Each cloud of rows lies close to a flat space through zero, with a little noise off it, and is much wider in some directions of that space than in others. After each cloud: how many dimensions does that space have?
In the rows, zero is written as 128.

[[114 145  83 195 178 127 185 216 113  97 151 132 160 160 170 128 115 134
  124 167 118]
 [127 129 110 113 135 137 143 128 120 124 125 144 116 142 143 128 137 142
  128 132 139]
 [141 139 115 142 132 117 164 165 132  92 144 147 148 131 127 142  98 140
  115 134 124]
 [120 139 108 177 157 121 167 189 124  98 148 126 154 140 141 134 109 127
  122 152 117]
 [120 125  75 179 165 107 165 210 104 110 131 160 164 164 191 124 125 143
  135 155 122]
 [109 105  85 133 158 111 126 155  96 140  90 154 137 160 186 114 163 148
  169 146 120]
 [130 118 124 116 120 113 113 123 121 136 111 147 133 130 136 125 136 136
  141 119 127]
 [109 125 118 142 151 146 134 130 123 140 127 103 119 139 143 120 149 120
  137 148 126]
 [149 135 129 129 116 109 143 148 133 100 136 154 148 123 117 137 101 137
  120 119 128]
 [141 128 120 142 130 103 148 165 127 103 131 153 156 128 129 136 105 139
  130 125 119]
 [100 123 109 143 152 157 114 119 110 165 129 108 109 154 169 107 166 113
  128 146 138]
 [116 119 107 168 144 101 116 169 105 146 113 141 160 141 166 116 136 122
  150 138 113]
 [138 112 122 111 119  98 112 127 122 128 100 153 140 127 139 128 134 141
  153 117 124]
 [132 128 124 137 129 119 131 141 124 128 128 136 140 130 137 125 124 128
  130 127 127]
 [ 90 120 101 160 173 154 130 140 107 159 122  93 117 154 169 112 171 116
  149 162 124]
 [141 143 136 152 120 128 134 144 134 121 161 135 139 123 119 131  99 118
   94 128 134]
 [162 156 103 171 134  90 197 224 133  53 165 183 185 132 127 154  56 153
   95 131 123]
 [109 131  79 158 173 140 165 177 107 120 131 136 134 169 183 123 146 141
  132 164 131]
 [113 137 115 149 146 152 140 135 121 140 148 112 117 146 146 122 137 117
  111 146 137]
 [136 136 104 201 143  75 146 219 112 104 140 171 194 138 160 127  89 132
  128 136 110]
 [149 153  87 190 154  93 211 245 127  49 163 177 188 146 148 150  65 154
  108 149 116]
 [127 111 151  99 105 113  86  91 129 150  94 126 122 111 113 124 145 126
  156 109 119]
 [121 121 146 106 118 142 102  83 132 151 115 105 104 120 115 121 148 116
  135 120 130]]

5

[[115 119 147 104 164 124 115 143 166 127 109 103 112 130 137 120 124 157
  125 118 127]
 [136  88 116  99 135 147  83 156 149 149  89 104  83 114 114 139 120  97
  130 126 135]
 [101  74  90 113 162 149  96 143 169 153  60  75 113 153 118 126 120 179
  159 110 146]
 [135 141 129 126 118 127 117 140 106 129 149 146 118 119 125 145 152 108
  101 141 130]
 [123 104 184 108 175 107 133 149 161 126 132 115 151  97 146 111 138 124
  140 120 136]
 [118 113 155 138 161 125 122 135 140 122 104 112 129 137 151 109 130 151
  117 112 137]
 [135  93 112 100 159 156  81 121 138 150  84  99  93 155 116 146 161 111
  168 129 125]
 [103 106  97 130 158 145 105 108 137 150  89  95 142 169 120 127 147 186
  160 120 131]
 [114 113 111 136 115 123 152 153 147 129 116 121 137 108 133 119  90 141
  120 115 145]
 [133 129 103 104 124 135 134 139 152 104 122 124  89 149 106 123 114 142
  150 129 141]
 [147 147 162 125 135 124 141 113 111 123 150 143 129 121 150 144 150  85
  119 130 102]
 [142 134 163 108 133 121 106 121 119 152 158 138 144  91 120 146 156  81
  130 145 105]
 [149 191  99 122 114 136 160  73  97  64 173 165 100 220 100 125 166 156
  178 152 125]
 [141 172 162 101 145 126 101 111 130  99 154 137  87 161 119 127 159 146
  119 147 109]
 [122 140 104 116  99 125 150 135 144 141 143 130 141 102 114 138  95 131
  131 131 116]
 [ 95  46  99 149 120 125 110 191 140 199  83  99 177  43 138 136  90 111
   96 106 167]
 [128 120 119 124 133 131 139 120 142 117 116 120 124 144 122 118 119 141
  159 122 132]
 [ 89 100 113 189 113 112 142 138 108 162 120 124 211  95 146 108 105 167
  101 112 152]
 [109 114 137 172 131 118 162 122 124 128 115 124 177 121 159 103 104 150
  122 106 139]
 [122 107 110 120 118 122 146 146 124 161 146 132 173  79 122 153 135  97
  139 133 133]
 [150 133 122 126 118 139 112 110 101 130 134 140 111 142 117 146 156  91
  139 142 116]
 [131 100 172  90 192 135  58 122 161 130  98  94  96 157 118 109 166 146
  163 133 130]
 [148 204 103 122 106 129 168  76  96  69 189 169 109 206  99 129 167 153
  170 155 118]]

9

[[155 142 153  91 121 159 129 126  93  61 112  82  33 144 165 149 145 126
  149 170 113]
 [126 143 173 101 153 176 145 125  70  78 150 145 115 149 186 122 128 114
  169 184  89]
 [168  97 155 133 102 152 103 143 105  97 162 161 162 141 120  85 152 119
  159 145 129]
 [107 112 101  88 100 111 196 130 140 183  96 176 109  49 116 143 146 124
  107 136 174]
 [106 172 191 153 129 140  99 123  74 118  90 151 120 142 149 132  90  61
  152  92 146]
 [ 95 149 106 224 177  97  45 163 166 148 103 138 158 125  42 151  99 100
  136 132 144]
 [142 157 121 106 147 115 146 143 140 140 166 152 162  99  67  51 100 190
  107 155 116]
 [ 78 144 111 118 128 118 144 142  93 154  70 211 171  91 122 127 109 149
  175 164 181]
 [152 102 143  51 125 102 192  90  56 125 123 185 111 102 159 162 125  89
  165 146 151]
 [155 171 148 142 156 102  79 139  95  91 106 104 193 156  83 101 124 117
  161 121  95]
 [174  97 109  95 170  94 125 150 122 151 185 133 132  94 156 156 162 139
  137  88  67]
 [116 123 148 189 179  87  97 119 159 107 190 100 107  97 119 167 119 181
  130 152 128]
 [176 104 107  87 116 149 134 114 209 173 133 138 129 131 111 130 132 100
  106  81 170]
 [120 154  78  66 150 161 229  92 167 154 128 111 126 104 154 123 145 121
   92 145  98]
 [178  80  97  85 135 134 104 138  80 108 135 146 153 123 149 103 167 103
  141 151 120]
 [149 113 187  35 153 124 145 142 122 117 149 112 111 153 170 137  81 146
  101 199  47]
 [ 87 149 108 176 107 111 155 123  85 126 103 179 159 193  65 132  77 106
  172 146 115]
 [134  67 116 107 116  95 113 153  86 134 171 173 120 122 194 194  93 150
  169 157  70]
 [ 88 123 147 133  90 142 200 123 145 139 125 144  71 139 108 140 157 168
  134 126 173]
 [136 122 118 115 112 135 110 129 122 126 112 132 172 115 158 110 123 122
  125 139 119]
 [105 126  89 135  80 176 109 146 116 146 122 162 105 164 172  96  91 158
  132 114 132]
 [111 125 113 138 208  64  95 146  70 144 137 153 127 142 102 159 114 127
  156 119  98]
 [ 84  94 143 104 153  82 203  96  87 168 152 159  97 150 138 161 112 122
  104 121 127]]

16

[[114 108 153 137 155 140 109 141 120 138 108  97  87 129 142  94 138 113
   86 157 176]
 [102 113 118 172 111 129 126  90 114 116 166 115 159 117 128  98 103 152
  168 163  96]
 [131 115 120 111 127 131 133 127 128 138 130 122 130 111 119 133 110 102
  157 126 118]
 [ 98 132  98 143 112 121 119 144 126 106 149 102 150 125 138 116 106 176
  115 168 121]
 [132 129 114 154 118 119 144 110 137 120 159 138 154 133 139 118 119 154
  129 137 101]
 [181  86 124  82 183 144 125  88 183 130 100 200 126 114 167 124 134  95
  108  96 141]
 [146 130 104 136 117 118 153 116 150 124 162 149 161 128 134 125 110 138
  145 125  90]
 [112 161  98 145  85 110 146 143 117 117 155 115 159 130 115 164 116 170
  134 130  93]
 [145 149 108 115 136 109 144 164 160 118 114 141 124 142 157 155 143 164
   41 117 144]
 [150 107 126  86 164 139 104 138 161 120 111 151 123 129 148  95 125 108
  121 128 152]
 [120 118 120  84 137 138 108 152 124 131  98 116 114 112 117 145 123 103
  131 125 150]
 [114 142 129 148 107 120 143 140 109 136 141 102 128 130 117 136 126 136
  128 137 121]
 [147  65 100 124 157 137 154  71 164 141 141 153 139  83 165 116  94 102
  125 142 116]
 [ 78 165  69 122  97 106 120 214 121  96 127  72 139 129 143 170 116 219
   37 170 144]
 [109 111 114  77 153 139  90 175 133 120  86 103 102 112 140 132 122 124
   87 145 178]
 [153 123 138 132 128 131 143  83 135 136 136 168 141 128 124 137 134 108
  161  99 105]
 [122 131 113 100 126 125 127 153 127 130 107 116 118 116 129 163 126 128
  102 122 142]
 [135 131 112 107 128 130 115 126 140 110 128 152 150 127 129 132 124 140
  145 119 116]
 [117 117 133 128 138 141 102  99 127 113 121 148 138 123 132 122 135 141
  142 128 131]
 [146 127 128  87 147 135 108 138 148 118 100 156 125 133 136 137 142 123
  117 107 146]
 [123 153  76 101 106 114 126 165 143 100 137 132 165 126 131 164 112 177
  113 129 106]
 [109  59 159 135 156 162 109  49 102 152 108 128 102  81 127 117 117  73
  170 141 145]
 [147  98 168 124 164 146 117 103 134 145 111 141  99 130 134  87 142  76
  140 121 156]]

7

[[ 80 134 157 127 123 146 111 117 113  96 139  72 124 141 122 149 127 122
  126 115 139]
 [137 160 177 114 109  68 104 142 128 101 174  90  97 128 145 128 133  89
  134 112 141]
 [ 71 150 142 127  77 143  91 134 138 170 155 109 111 119  79 134  93 130
  129  72 106]
 [117 108 163 115 121 104  98 130 153 122 124 145 139 141 135 133 133 109
  146 121 154]
 [ 72 155 142 130 105 134 147 152 155 130 166 112 105 101 118 152 157  76
  129 109 129]
 [149 140 141  95 145 151 123 123 122  89  76 107 169 125 127 137 174 119
  125 113 159]
 [131 152 159 133 129 151 142 167 114 111 158  86 171  87 113 133 134 129
  166 126 117]
 [123 148 112 152 119 116 107 130 128 166 128 117 109 134 109 156 110 152
  126 151 107]
 [155 154 153 137 121 149 129 119 165 146 182 166 107 117 130 131 104 149
  115 125 104]
 [ 88  84  85  92 122 147 126 114 157 119 112  97 133 150 141 123 106  92
  103 128 152]
 [149 123 146  88 188 172 144 143 140 101 132 132 139 127 143 123 184 136
  132 132 107]
 [133 136 114 111 135 139 161  60 143 114 112 151 105 122 150 120 152 145
  123 123 103]
 [168 155 127 151 112 148 117 145 123 101 152 154 153 105 141 125 129  94
  142 138 131]
 [141 134 192 129 121  80 145  95 152 132  95 159 111 124 128 140 123 144
  109 103 157]
 [120 118 150 115 106 112 142 177 131 137 154 127 140 179 135 124 152 116
  115 141 194]
 [190 140 117  84  91 113 112  90 152 139 138 149 174 120 135  95 111 152
  147 118 138]
 [ 84 117  92 168 151 107 127 113 127 179 111 108 135 118 102 121 127 162
  118 146 120]
 [153 137 117 156 129 133 133 176  92 127 124 108 145 118 118  85 104 119
  123 129 124]
 [ 72 131 109 175 131 147 130 120 149 125  74 106  50 103  84 146 131 151
  205 150  97]
 [127 127  94 101  99 101 121 105 111 116 180 121  87 140 134 160 128 119
  139 118 154]
 [ 84 101 132 116 123 133 153 135 133 124  99 102 161  95 108 182 124 104
  129 111 163]
 [ 99 129 125 100  95 146 149 115 134 177 112 129 157 138 120 137 139 166
  143 137  77]
 [124 151 131 146 103 147 147 125 151 119 146 127 102 109 108 109 122 130
  143 112 156]]

17

[[123 124 123  96 119 119 123 112 142 147 136 133 130 129 125 109 129 147
  135 142 119]
 [156 120 144 124 118 109 148  71 125 136 151 133 128 147 175 139 145 121
  113 139 140]
 [ 95 141  95 155 138 146 110 171 141 124 119 131 102  94 100 137 132 100
  115  85 143]
 [128 113 158 186 128 148 163 123 120 124 101 115 118 119 126 152 153  76
  102 112 113]
 [ 96 130  77  89 133 120  95 155 146 131 150 147  95  97 112 113 132 162
  123 117 133]
 [142  97 133 178 132 124 196  54 123 118 149 145  56 100 200 174 218  66
   38  92 135]
 [112 107  73 108 156 120 123 148 123  84 154 161  61  79 134 139 182 153
   74 101 130]
 [140 107  96 112 128  99 149  60 134 128 184 166  63 106 206 146 185 122
   66 106 153]
 [170 134 201 134 108 134 149 115 110 140  96  94 208 193 121 122  82 137
  178 182 103]
 [ 87 108  72 139 153 134 125 159 138 100 139 149  49  61 121 144 188 120
   67  77 130]
 [150 115 114  64 126  94 118  91 128 128 169 151 124 145 163 116 133 181
  130 154 133]
 [ 97 173  97 134 137 148  62 222 134 118 106 116 167 126  57 109  57 141
  186 118 152]
 [132 124 154 127 120 131 144 118 135 148 111 113 145 140 117 121 126 125
  137 145 106]
 [131 140 103 177 142 124 131 117 113  99 153 150  94 108 166 167 144  86
   93  84 179]
 [120 144 151  98 122 140 100 183 129 137  92 101 190 154  59  96  72 169
  193 170 100]
 [126 101  80 150 156 116 146 105 116  76 165 165  37  77 186 173 211 104
   39  81 152]
 [123 116 118 130 134 129 139 124 135 122 131 135 102 109 134 133 154 122
  100 113 118]
 [124 127 100  92 130 110 110 113 138 130 156 147 108 122 148 120 137 154
  119 123 143]
 [137 142 101 136 126 111 117 100 126 130 169 148 106 131 174 140 123 112
  119 108 182]
 [ 68 149  76 102 141 145  64 228 152 131 111 127 126  94  38  98  90 163
  168 113 122]
 [135 121 115 139 130 116 147  88 127 122 160 147  86 117 179 146 161 109
   83 108 151]
 [122 148 136 141 112 133 126 113 148 169 118 113 136 133 122 121 107 103
  143 119 134]
 [119 129  98 141 139 124 119 127 127 112 147 144  96 109 150 144 145 119
  106 103 152]]

5

[[124 109 108 117 113 129 110 134 123 110 125 163  83 136 118 152 106 136
  105 115 138]
 [136 122 143 133  99 160 141 134 127 117 133 150 124 133 139 167 101 121
  126 150 136]
 [128 119 113 109 145 138 117 128 113 102 125 126 111 139 101 119 128 164
  137 130 147]
 [134 121 121 150 104 160 140 104 155 123 146 114 117 141 125 142 108 111
  127  92 130]
 [146  91 104 147  88 155 159  98 136  65 140 162 146 157 148 131 109  87
  135 133 106]
 [ 99 137 128 140 155 101 114 139 134 135 119 131 138 105  98 108 137 142
  120 116 134]
 [120 151 118 122 114 126 145 134 112 109 164 120 138 129 160 106 141 120
  140 130 113]
 [158 153 112 123 107 110 144 116  99 106 136 129 134 150 141 127 119 166
  115 108  67]
 [159 102 135 114  87 116 130 129 119 165 114 132 130 154 150 138 108 122
  109 146 134]
 [100 130 167 150 161 123 116 165 148 167 120 102 127  76 129 105 153 116
  147 153 147]
 [171 152 122 133 164 139 141 142 160 188 113 118 132 130 164 155 121 142
  135 131  90]
 [118 110 148 164 107 157 133 131 129 105 137 137  78 135 113 160 129 127
  114 107 176]
 [140 165 120 128 125 148 136 127 134  98 153 136 111 147 160 137  97 116
  129 109 147]
 [139 125 122 132 124 102 145 126  89 118 150 118 165 119 108  50 132 123
  118 147 111]
 [133 104 134 139 116 118 136 142 109 145 123 135 149 124 111 119 125 138
  126 154 138]
 [131 126 138 123 143 134 118 155 147 175  96 109 118 144 123 110 144 141
  134 123 128]
 [102 136 150 120 113 154 106 115 160 153 105 122 121 135 108 106 153 168
  133 103 118]
 [116  97 114 149 121 126 128 117 119  79 142 139 109 129 130 141 109 123
  141 107 150]
 [113 112 115 113 152 134 116 120 121  82 116 128 121 151 110  95 102 142
  109 129 150]
 [160 127 103  97 135 114 147 107 135 161 114 135 163 172 123 134 103 146
   86 144  97]
 [113 127 164 128 102 100 130 132 125 125 129 141 105 137 112  95 153 107
  125 121 133]
 [169 130 102 133 137 144 135 113  98 119 135 110 119 144 156 151 125 212
  127 125 124]
 [142 125 139 126 124 104 123 148 131 136 110 112 108 119 132 155 141 134
  123 148 144]]

19

[[129 128 153 177 170 142 131 167 115 146 118 154 146 136 120  99 114  75
  161 121 167]
 [138 139  78 156 135 134 102 115 159 158 119 142  82  78 116 130  96 115
   71 107 137]
 [105 119 120 147 147 124  91 137 109  61  93  83 132 118 172  74 100 112
  169 133 161]
 [182 139 141 159 156 123 162 158 109 124 131 166  91  94 130 137 147 108
  145 132 146]
 [105 114 161 133 126 120 155 145  87 136 165 174  93 161 144 152 140 127
  176 141 142]
 [131 144 101 138 116 173 102 127 133 159 122  83 138 149 167 140 105 116
  156 108 155]
 [125 147 144 127 139  77 135 102  98 108 103 124 128 114 141 115 135 137
  106 141 143]
 [111 118 152 144 138 136 125 130 131 143 108 119 102 134 161 136 108  83
  142 130 162]
 [143 119 126 132 148 172 173 126 156 108 124 109 161 150 138 177 105 132
   85 115 119]
 [117 118 195 100 127  83 163 108 142 153 108 141 136 164 114 117 138 114
  135 178 137]
 [105 157 141 124 102 112 118 132  95  97 122 160 190 165 164 153 115 182
  140 117 163]
 [103 132 138  85 178 121 136 144 158 128 128 120 177 124 141 111 122 111
  136 199  86]
 [116 139 144 145 162 103 165 131  80 154 178 158 134 150 102 112 159 124
  100 141 122]
 [143 112 137 123 100 147  82 111 142 141 120 149 153  84 131 209 121 129
  145  84 120]
 [177 101 143 114 139 101 126 120 125 154 144 136 179 163  84 177 157  94
  118 103  75]
 [ 97 164 132 113 130 134  95 141 104 116 133 102 101 160 136  92 151 120
  148 146 117]
 [ 94 137 117  88 101 145 149  91 110 114 116 123 125 109 128 153 157 156
   81  96  80]
 [106 153 129 122 105 136  94 157 140 139 126 134 108 116 155 124 129 127
  103 136 150]
 [116 107 153 134 128 127 144 154 169 114 146 109  57 122  81 121 144 141
  111 134 128]
 [146  97 109 101 150  97 140 124 199 117  72 116 119 137 108 203  87 140
  155  97  94]
 [133  93 118 125 111  71 134 175 150 162 139 178 153 115 154 155 118 132
  143 140 154]
 [ 92 132 142 145 134 170  94 164 127  81 159 143  31 144 139 124 117 113
  144 145 131]
 [120 134 150 170 170  94 149 137  84 141 187 136  66 116 102 161 159 141
  136 113 146]]

17

[[125 132 135 123 126 139 148 132 126 124 128 125 140 131 125 144  90 120
  119 167 133]
 [ 80 124 102 131  76 128 100 112  98 145 120 134 135  99 114 130 150 133
  103 105 135]
 [ 95 121 103 151 123 112 101 122  95 145 139 140 134 125 121 110 131 124
  105 114 136]
 [130 126 130 121 111 120 115 116 137 121 124 134 127 112 119 133 155 140
  132 111 126]
 [156 132 146 129 162 123 153 141 138 119 133 115 127 149 140 135 107 122
  135 154 125]
 [126 118 117 133 115 121 111 122 124 129 130 130 117 117 125 117 156 136
  130 100 133]
 [138 132 135 122 128 130 128 128 130 121 123 125 121 125 126 135 129 134
  139 130 127]
 [ 44 118  64 156  59 101  62  97  61 156 138 147 140  88 104  87 159 134
   69  81 147]
 [126 131 129 145 161 117 129 137 116 129 140 122 132 143 132 101 123 119
  113 137 142]
 [152 141 146 119 148 139 149 145 137 121 128 119 131 148 137 146  87 115
  140 168 124]
 [227 130 179  86 141 151 156 137 211  85 104 109 103 126 143 175 154 133
  206 127 100]
 [151 125 137 119 137 131 140 130 142 114 125 127 122 127 137 140 130 135
  145 134 126]
 [117 136 126 126 126 123 128 132 114 128 123 132 140 134 129 137 104 126
  119 145 129]
 [116 129 122 142 144 118 134 134 114 138 134 128 124 140 132 114 118 124
  112 133 138]
 [ 89 130 118 123  91 136 119 127  97 140 118 135 151 126 122 148  79 118
   98 171 132]
 [137 117 129 115 109 127 119 111 145 118 119 130 118 108 132 137 163 142
  142 100 121]
 [ 69 130  90 160 139 113 119 124  64 158 149 138 155 137 123  97  86 116
   66 147 150]
 [ 79 133 107 133  83 139 112 116 100 136 117 140 146 121 113 139 100 123
  106 149 131]
 [ 82 125 105 148 124 122 120 133  85 149 139 138 149 133 122 113  97 121
   89 144 144]
 [144 132 132 129 142 128 137 129 126 130 131 123 129 129 135 124 130 127
  129 129 131]
 [124 124 129 127 127 130 127 123 118 127 128 128 134 123 135 122 133 126
  125 123 127]
 [152 144 160 110 143 151 172 143 153 116 114 118 137 154 133 168  74 110
  153 189 120]
 [ 88 115  90 155 110 105  90 117  88 154 149 137 131 109 118  91 155 128
   89  93 142]]

3

[[118 137 108 148 103 144 117 124 104  78 167  53 117 117 147 145 173 131
  172 105 177]
 [160 164 109 124 105 123 141  98  95 165 159 167 191 176 132 131 142 130
  102 144 129]
 [117 128 115 161 175 100 132 117 148 134  72 165 114  94  96 102 158  84
  142  86 139]
 [150 140 113 140 113 152 121 156 117 104 142 102 142 129 113 129 148 109
  123 106 127]
 [ 98  79 183 122 165 140 195 147 147 116 133 121 108 178 110 152 107  56
  157  80 161]
 [106 114 100 103 134  75 148 115 170 105 135 154 150 126  82 110 152  89
  135  81 120]
 [112 124 143 109 106 113 150 117  84 110 137 156  88 142 145 153 119 140
   70 147 158]
 [136 118 101 144 174  54 205 133 181 180  58 153 159 123 201  80 139 135
  109 120 189]
 [ 91 115 197  90 158 109  86 139 110 158 120 162  86 178 120 164  63 152
  107 183 103]
 [ 97 135 120 185 117 183 140 162 109  72 121  82 129 101  87 116 127 140
  136 158 118]
 [ 99 192 122  99 134  73  89 101 155 134 134 100  80 161 140 180 108 135
  113 160 106]
 [149 134 112 114  95  55 181  75 143 133 101 138 149 124 174 133  99  93
  128 141 157]
 [124  92 197 128 161 141 161 138 112 105 171 188 110 125 212 201 106 129
  142 148 113]
 [154 113 129 120 180  57 127 163 154 185  87  72 119 148 173  64  95 113
  166 140 129]
 [120 157 144 168 156 171 114  82  99 132 168 108 113 136  91 182 179 149
   88 112  85]
 [ 48  83 110  93 114 122  76 116 179  99 145 125  96 139  93  77 122 133
  144  89 136]
 [139 115 134 105 145  81  59 120 152 199  82 151 147 150 138  86  93 139
  113 136 116]
 [ 93 125 130 117 108 114  61 101 135 116 140  99 168 138 103 151 126 175
  123 134 124]
 [147 121 128 137 132 109 131 123 125 130 145 130 163 158 136 125 137  88
  119 101 122]
 [137 106 147  80 100 136 140 139 154 100 148 173 128 141 133 177 118 105
   80  85 128]
 [121 153 109 156  96 162 125 138 132  98 146 111 156 184 105 114 110  43
  155 105 141]
 [131 189  74 131 133 111 168 158 118 109 131 200 127 113 106 126 189 116
  111 121 146]
 [161 145 152 122  98 170 157 134  82 132 177 122 121 178 182 181 122 149
   53 145 139]]

16

[[144 132 123 140 130  19 108  61 155 142 122  81 130 163 116 100 138 218
   96 147  62]
 [107 152  93  76 137  58  93  97 117 100  72 126 142 149  92  83 147 134
   83 139  99]
 [128 131 128 126 186  79 130 120 134 107 132 125 104  91 109 153 114 131
  116  93 111]
 [152 122  82  85 114 162 129 128 131 146 168 153 119 156 170 103 133 139
   98 134 105]
 [156 148  88 129  79 152 130 146 105 208 120 169 142 164 106  83 160 131
  182 136 183]
 [111 143 129  59 137 126 130 131 122 130 106 193 182 114  86  98  76 111
   93 205 128]
 [151 141  97 118 122 110 173  97 166  84 124 138 121 110 126 150 140  85
   85 110 111]
 [129 166 143  98 127  40  81  67 101 110 120 130  90 185 106 107 130 138
  129 164 112]
 [130 123 129 156 153 128  77  90 138 111 115 131 117  63 151 112 154 166
  157 135 120]
 [133 123 119 103 149 111  96 150  99 128  70  86 137 101 176  80 155 116
  122  69 109]
 [120 131 132 104 183 191 130 108 150 128 104 159  98 105 140  90 152 126
  186 146 133]
 [162 120 134 127 166 104  78 131 161 129 189 141 131 145 142 138  99 154
  151 135 117]
 [ 98 160 154 162 130 127 199 181 145 104 145 124  95 107 126 170 124 106
  100 128 129]
 [137 121 157  97 109 177  72 120 100 164 106 157 147 149 143  58 159 149
  165 133 207]
 [113 144 100 100 140  98 114  50 121 102  93  92 132  99 148 129 118 131
  138 179 154]
 [ 82 112 113 242 133 153  98 184 152 115 144 140  75  78 144 162 124 182
  130 150 138]
 [152 160  62 114 129  90 116 156 152 117 129 102 149 116 167 133 150  99
  123  97 168]
 [120 147 149 122 119 120 106 127 114 119 125 101 177 115 118 123 160 118
  160 133 116]
 [123 131 174 165 114 126 136 142  91 124 167 158  91 108 117 164 106 126
  120 126 118]
 [106 163 118 147  99 122 160  89 119 117 122  92 101 115 130 140 192 149
  121 112 165]
 [163 101 168 129 119 155 178 121 137 175 166 132 128 142 137 122 127 163
  112  95 116]
 [125 116 125 204 103 101 103 170 154 170 126  95 106 160 178 113  94 198
  135 174 138]
 [175 100 119  76 141 145 104  80 141 112 103  94 144 134 185  98 145  99
  134  78 118]]

16
